All rows are made from the same 13 directions, up to rounding. Whole rows:
[[ -4.0  36.9 -10.8 -35.8  12.6  28.1 -22.8   3.7   3.7  10.5 -20.7  11.0
    2.4  16.1 -18.4 -20.4   1.8  19.9  -4.3]
 [ 36.5  42.4  -4.7  -2.2  -6.4   7.6  33.2  -6.8 -28.2   5.6 -18.4 -10.0
   18.2 -26.6 -38.0  21.6  20.5  18.4   2.4]
 [ 19.0  26.9 -14.1   6.6 -17.9  15.3  18.9 -10.8  -2.7  20.8 -40.9 -24.0
   -9.5  15.1  -2.0  -8.0 -13.1  10.4  10.1]
 [  0.9  14.6 -10.9 -13.2  -1.1 -23.5 -10.6  -0.3   9.4 -21.0  -6.0   6.4
   16.9   3.8  14.2 -20.5  -5.2 -18.1  11.6]
 [ 20.7   7.2  -7.5 -14.8   6.7  -7.8  -9.5  19.7 -24.8   6.5 -11.0  -0.1
  -17.3 -27.4 -21.8   8.5   7.4   5.5  -7.6]
 [  8.5  -5.7   4.1   0.7   5.0 -15.9   8.0 -15.1  -8.3  37.3 -10.6   3.7
    8.4  -7.8 -26.1  18.1  21.4 -15.0  -1.2]
 [ 19.5  -0.9   4.9 -22.3  -4.4 -19.6 -28.1   1.8 -19.9  11.8  24.1  12.5
   17.1   7.7 -12.1 -12.0   0.0   1.0   1.8]
 [  9.1  -0.1  -5.7  -5.6  -8.9 -18.5 -18.5  -2.4   7.5   2.1  22.5  13.9
   15.7  29.7   4.0 -28.7 -22.0  -7.6   8.6]
 [-24.7   6.3  37.5 -18.3   0.0  -4.9   7.3  33.7  12.6   4.2  -3.1 -18.4
  -20.9   2.6  -8.4 -32.0 -12.6  27.7   6.5]
 [-34.0 -11.8   1.1  22.3  -2.0  -1.9   4.2  -2.1   1.6 -19.0  -6.5  -4.4
   22.8  10.7  -0.6  -2.7   1.9 -28.1   8.4]
 [ 18.4 -33.0 -26.2   0.2 -13.3  25.7 -13.5 -16.9   7.3   7.3  -4.2  20.0
   -4.2   4.2  33.1 -13.3 -27.1 -11.6  -3.8]
 [ -5.6 -13.0  21.7 -15.2  -7.3 -14.0   3.5  -9.0   5.2  31.9  20.9  -3.7
   16.1   2.8 -11.0 -12.4  -6.2   3.1  12.2]
 [ 18.8  42.2 -27.1   1.6   5.8  17.5  27.1  11.3  12.9  -9.7 -17.9 -24.2
  -28.5  18.8  -0.4  24.5  -1.6  12.4   5.2]
 [ 17.1 -12.5 -14.9   4.7 -20.7 -11.7 -19.5 -10.1 -20.7   3.8  -9.9 -30.6
  -21.6  -3.7  38.5   4.1 -14.8  -4.2   8.2]
 [-11.6  15.1  16.2  -4.2 -20.9  14.1  30.5  -7.4  17.3 -26.7 -25.6 -14.2
   18.9 -15.4  28.6 -33.6 -14.4  13.7  16.8]]

Rows cut short, each followed by the rest of it:
[-13.2   6.0  -9.1   4.1  13.8  11.9 -12.3   9.0   9.0 -49.1  12.8   9.4
  -1.7  10.1  25.3] | [12.2  9.8 -3.3 -8.7]
[ 44.0  -0.6  -3.2 -24.9 -24.0  15.3  34.9 -42.6 -11.8  16.9  24.9  -4.0
  54.5 -17.4   3.5] | [26.2  9.5  0.6 21.9]
[-10.6 -22.7  14.6  -9.9  -2.5   1.1  -2.2  -7.0   1.2  13.5   2.9  -4.8
   5.3   2.0  10.1] | [ 3.7  6.7 -7.8  4.6]
[-11.1  -0.6   3.7 -22.2   5.4  -5.7  -7.2  13.0 -11.5   0.1   1.1  -1.0
  14.6 -14.3 -20.8] | [-3.3  6.1 -8.0  6.9]
[ 10.6  12.9 -19.2  -9.7  -9.1  21.6   1.5  -5.7 -14.8   3.9  -4.5 -20.4
   6.3   8.9  -2.6] | [12.9 -4.0  3.0 11.2]
[-11.6  24.0 -14.9  15.4  -2.6 -26.4  10.4  18.0  -9.7  -5.8 -11.1 -36.8
 -14.8 -16.8 -22.0] | [ -0.6 -16.6  -2.0  15.0]
[-49.4  -9.6 -24.5  10.2  21.2  21.4   1.2  20.0  19.1 -37.2  19.0   0.7
   3.9   0.9  -8.6] | [ 12.9 -10.2 -21.6   3.3]
[-13.2  31.0  -8.3  17.8  10.4   8.3  24.4  20.6   7.3  -2.7   2.0 -12.6
  -6.3  20.4 -42.7] | [ 8.7 -4.8  8.4  3.3]
[-14.0  15.5  -1.1  -0.3   3.9  21.7  21.6  23.1  15.0 -12.8  -2.8 -21.1
 -30.4 -16.2  -1.9] | [ -3.1 -19.4  29.7   1.2]
[  2.5 -29.5  23.9  10.4 -13.2  15.4   9.9  -3.6   1.2  19.0  18.2 -15.6
 -16.1  26.0  18.6] | [11.7 -3.8 13.3 -0.3]
[  6.5  -7.2  18.1 -39.0  -5.1 -20.8 -41.9  43.1 -37.7 -16.0  16.0 -23.5
 -23.1 -10.4  10.7] | [-10.1  -2.9  15.4   4.3]
[  3.8  -2.2  -1.3  14.1   4.3 -24.8 -34.2  -9.0 -30.5   3.6 -11.6  11.7
  -1.4 -21.9  -6.9] | [  1.1  16.7  -6.2 -17.3]
[ -7.2  18.7  12.3  20.6  11.6   0.6  10.7   6.3   1.7 -14.2   1.1  -0.3
  -7.5  10.6 -10.5] | [ 16.5  20.2  11.8 -11.9]
[  5.1 -10.1   1.9  19.5   2.0 -35.1  -6.5 -15.1   3.3  17.3   5.3   8.7
  -5.4  -5.3   1.2] | [  1.4   2.5 -11.5  -6.1]
[-33.0  21.7  17.7  32.7  16.5 -23.6   5.2  -3.9  17.0 -17.3  -6.2   3.1
  -8.3 -14.9  -4.4] | [ -4.8  13.5  11.2 -13.9]
[-25.5 -28.9  22.6  -1.0   3.3  14.4  -6.3  -0.3  -2.8   3.8  -3.5   2.7
   0.7  -7.0   6.6] | [ 1.7 12.3 -1.7 -7.3]
[-10.9  12.7  -4.7 -12.8   3.4 -15.7  -5.3   9.4  12.7 -26.3 -25.5   5.6
  14.7  14.0  12.6] | [-20.0   4.6 -27.1  10.9]
[ -1.7  -8.8  21.1 -26.6  -2.5 -28.1  30.9   1.2  22.6  -3.7  28.0  -5.1
  21.6 -27.1   6.6] | [-2.4 -1.4 -6.4 22.0]
[ 31.3  30.4 -27.7  25.4 -23.1   9.4  19.1 -31.1   5.1  14.1 -12.2  -4.8
   4.8   6.1   1.2] | [-16.3 -30.9  17.5   5.9]
[  1.0 -23.6   4.1  17.5  -5.0  -3.0   4.0   2.5  -4.7  34.2 -16.5  18.9
   4.8  10.8 -33.0] | [-18.0  -8.6 -17.9  -4.7]
[-30.7  23.1 -13.2 -15.8   2.7  29.4  29.0  12.0  30.2 -42.8 -29.0  -7.8
  17.8  -8.4  10.5] | [-18.6 -11.4  -7.9  18.7]
[ 22.1  20.0   6.8   8.0 -23.1 -35.5  18.4   3.1 -23.5 -17.7  -6.2  -6.0
  36.9 -13.9 -17.5] | [-20.6  -4.0  -9.8  18.1]
[-22.5 -21.4  12.9  -1.4   6.1  -7.8 -23.9   3.6   5.0   1.4   5.6  28.3
  15.5   9.3  -6.5] | [-26.9  -1.2 -14.5  -6.9]
[ 11.9  18.3   5.3 -54.4  -9.6   5.8  43.6 -11.0  47.6  -6.8  23.4 -19.8
  19.9  -0.8  37.0] | [ -3.7 -13.7  11.9  36.5]
[  0.4  19.4   2.1  16.8   6.7 -39.3   3.0  -9.4   0.0  13.6 -21.2 -11.0
 -11.4  -6.1  -7.9] | [ 8.6 16.4 -7.8 -1.4]
[ 20.4 -44.3  20.0   5.6 -11.8 -13.6   6.7  19.5 -25.4   4.5   0.9   9.2
  -9.3 -37.4  -4.4] | [-2.1 -1.8 -6.9 -7.7]
[ 11.3  17.1   0.6  11.9   2.9 -28.1  18.7 -36.6  18.5  -3.8  -4.9  -5.6
   5.3 -10.1  30.5] | [25.0 24.6 -7.3  2.2]
[ 22.6  -9.3  -7.2 -17.1  -8.7  15.0  13.9  -4.4  16.5  16.8 -35.0   5.7
 -20.8 -20.1  23.6] | [-17.0 -15.5   4.4  -0.2]
[ 15.1  14.5 -17.7  -6.6  -7.9  22.5 -10.7 -22.4  11.5  22.1 -34.7   5.1
  -6.9  29.5  18.6] | [-18.2  -9.9   4.6  -1.3]
[ 12.5 -26.1   4.5 -19.5  -2.4  37.3 -15.0 -12.8 -10.0  12.9  19.9  22.2
  23.4  31.1   4.7] | [13.3 14.1 -4.0 -5.9]
[-24.5  -3.2  36.1  24.8  17.2 -34.8  19.4  24.6  22.0  11.8   9.6   6.9
 -13.1  26.7 -33.6] | [-2.8 12.3 -6.0 -6.4]
[-19.8   8.1   2.2 -30.5   9.4 -26.7 -51.5  -8.6   4.4 -32.2  -5.7  26.4
  32.0   2.7  30.2] | [-33.0  14.3 -22.1   0.9]
[ -5.1  27.1 -11.2 -11.3   9.7  -9.2  15.4  -5.6  26.5  10.3 -11.4  14.0
  10.2 -21.6 -22.9] | [-22.7 -11.4   3.0   5.0]
[ 20.5  23.5  -5.0 -36.9   2.0  -6.7   2.1  20.5  -9.1 -11.5  12.9 -21.2
  -2.2   5.4  -1.3] | [17.2  7.7  5.8 15.2]
[ 31.6   3.6  -6.2  -1.0  -6.0  10.3  27.6  -3.3  -7.3  27.4 -11.4 -12.6
 -14.6  -8.2 -12.9] | [23.1  2.9  8.6  1.4]
[  9.4  19.6 -11.3 -22.2  14.1   5.5   9.5  27.8  10.6   9.8   4.7  -9.5
 -30.9  -1.8 -20.8] | [ 8.5 -8.6 17.3  1.2]
[-62.8 -24.4  28.4   0.2   2.2  20.3  -4.0  28.8   2.7 -14.6  28.1 -15.8
  16.3  33.9 -16.6] | [-11.2  -8.0  -4.3  12.2]
[ 23.2 -13.7 -10.3  28.3 -11.2  18.2  -0.6 -40.6  -8.3  33.0  32.4   1.8
  10.1  40.9   2.1] | [32.7  2.7  2.7 -5.4]
[ -9.9  11.0  20.9   4.8  -4.6  -0.2  18.3   2.0  -9.4   4.9  -3.0  -8.6
  13.3 -18.3 -26.1] | [-6.9  4.0 15.9  2.8]
[ 14.0 -15.4  16.5  10.2 -20.1   8.0  20.4  12.9  -1.0  -3.9   4.3   5.8
   7.9  16.5  -1.5] | [-21.4 -17.7   3.0   4.7]
[-23.9 -16.0   3.7  25.3  -0.1   2.0  -9.4   0.7  -5.3 -19.7  -5.4   7.9
   6.3  -2.5   4.8] | [ -7.6   0.2 -11.9  -7.7]
[ 34.6  -0.9 -29.9   7.1  -8.1   6.3  22.5   5.5  -1.2   6.7  -2.5   6.7
  -5.7 -12.3 -15.1] | [  3.2 -22.5  -6.2   3.2]
[  3.6  13.8 -19.3 -19.6   9.4 -12.1  -7.2 -14.3  -8.1  -1.9  -5.3   5.4
  11.3 -63.0  -7.0] | [ 5.3  6.1 -0.2 -0.4]
[-12.1  -0.8 -19.9   1.0  17.5   6.5 -17.9   3.3   6.8  -8.3   3.0  11.9
 -17.5 -20.6   1.1] | [  4.3  -4.4   2.0 -13.4]
[  0.7   4.5 -46.4 -17.2  -4.8  22.0 -10.8 -18.5  -1.6  -6.0   9.1   2.5
  20.5 -37.2   2.1] | [ -7.4 -30.2  -2.5  11.0]
[ -4.1   5.5  10.6  27.4 -18.7  12.3  19.5  -1.4 -35.8 -14.6 -23.1 -30.9
  10.2 -14.4  -7.5] | [13.5 10.9  5.3  4.4]
[-33.5  42.8 -31.4  -1.8  26.0 -25.1   0.0 -28.4  23.6   7.6  -1.4  11.2
  29.4 -45.7 -38.9] | [-6.1 -0.5 -8.9  5.6]
[ 57.0  -3.6   4.9  -3.6 -14.0   6.9  -3.8   7.1 -31.7  -7.0  29.1  23.7
  -0.7 -25.4  -4.6] | [ -1.2  -5.8  32.5 -17.2]
[-30.7  16.9  -9.7  24.9  -9.6   3.9 -40.3   9.2 -45.5 -26.0 -42.1 -24.7
  -5.1 -13.9  -4.3] | [-22.6  -6.1   4.4  -5.3]
[-36.0 -20.9 -10.7  -7.4  10.3  17.3 -28.5  14.5   1.6 -17.8  -3.4   3.2
  -8.7  -8.2  11.0] | [ -9.9 -10.2 -10.6  -4.1]
[ 34.6  -2.1  20.2 -18.1  -7.9 -24.2   0.1  -1.2 -18.2   3.2  20.7   4.1
  14.4  -2.3   2.5] | [10.0 18.8  2.5  2.7]
[ 23.9 -39.0   7.6   8.5 -13.0  -8.3  19.0   8.1  17.2 -10.7  10.5   2.1
 -17.9  18.8  44.1] | [  6.9  -9.1 -18.4   4.0]
[ 26.4   8.3 -17.1   9.9 -18.5  11.2   0.2   5.1 -21.3 -19.9  -2.0  23.3
  24.2 -18.3 -17.5] | [-32.0 -26.2   6.3  -2.4]
[-15.0  -6.3  10.2  24.4  -7.4 -22.0  15.7  -8.9  12.9  -4.7   5.4  -3.0
   0.4 -32.8   5.9] | [-18.7 -18.1   5.4   2.3]
[-23.4  -3.9 -13.7  54.6   5.9  22.5   8.6 -16.3  -5.9  31.3  -5.1  -7.1
 -18.2  -3.2 -36.8] | [ 18.6  -7.8  10.8 -16.9]
[  7.0  34.0  31.2  19.8 -24.3 -13.4 -11.7 -15.2 -42.2  -0.3 -23.8 -40.7
   4.3  25.2   9.6] | [-0.8 22.9 26.4  2.6]
[-16.8  -0.6   8.3   6.6   3.4  -5.7  -3.7 -19.9  -7.4  -8.4  17.0  -1.8
  16.4 -35.4   2.5] | [10.7 11.7  8.4 -3.8]
[-16.6  13.0  -6.6 -45.7  15.9 -25.5 -32.4  33.0   2.6 -13.5  19.7 -19.5
 -13.5   7.4   2.8] | [-2.9 -3.8 -5.1 15.4]
[-36.2 -13.5  13.5  30.0  14.9  -7.1  14.9  13.6  19.2  -3.5  10.6  -5.4
 -28.0 -19.8  -8.8] | [  5.8  -5.6   8.0 -10.6]
[  1.4 -13.2   9.9  -2.9 -26.2  35.7   4.7   5.3 -16.4 -17.2 -16.3 -14.7
  16.4  30.4  21.7] | [-11.9  -6.3  -2.5  12.0]
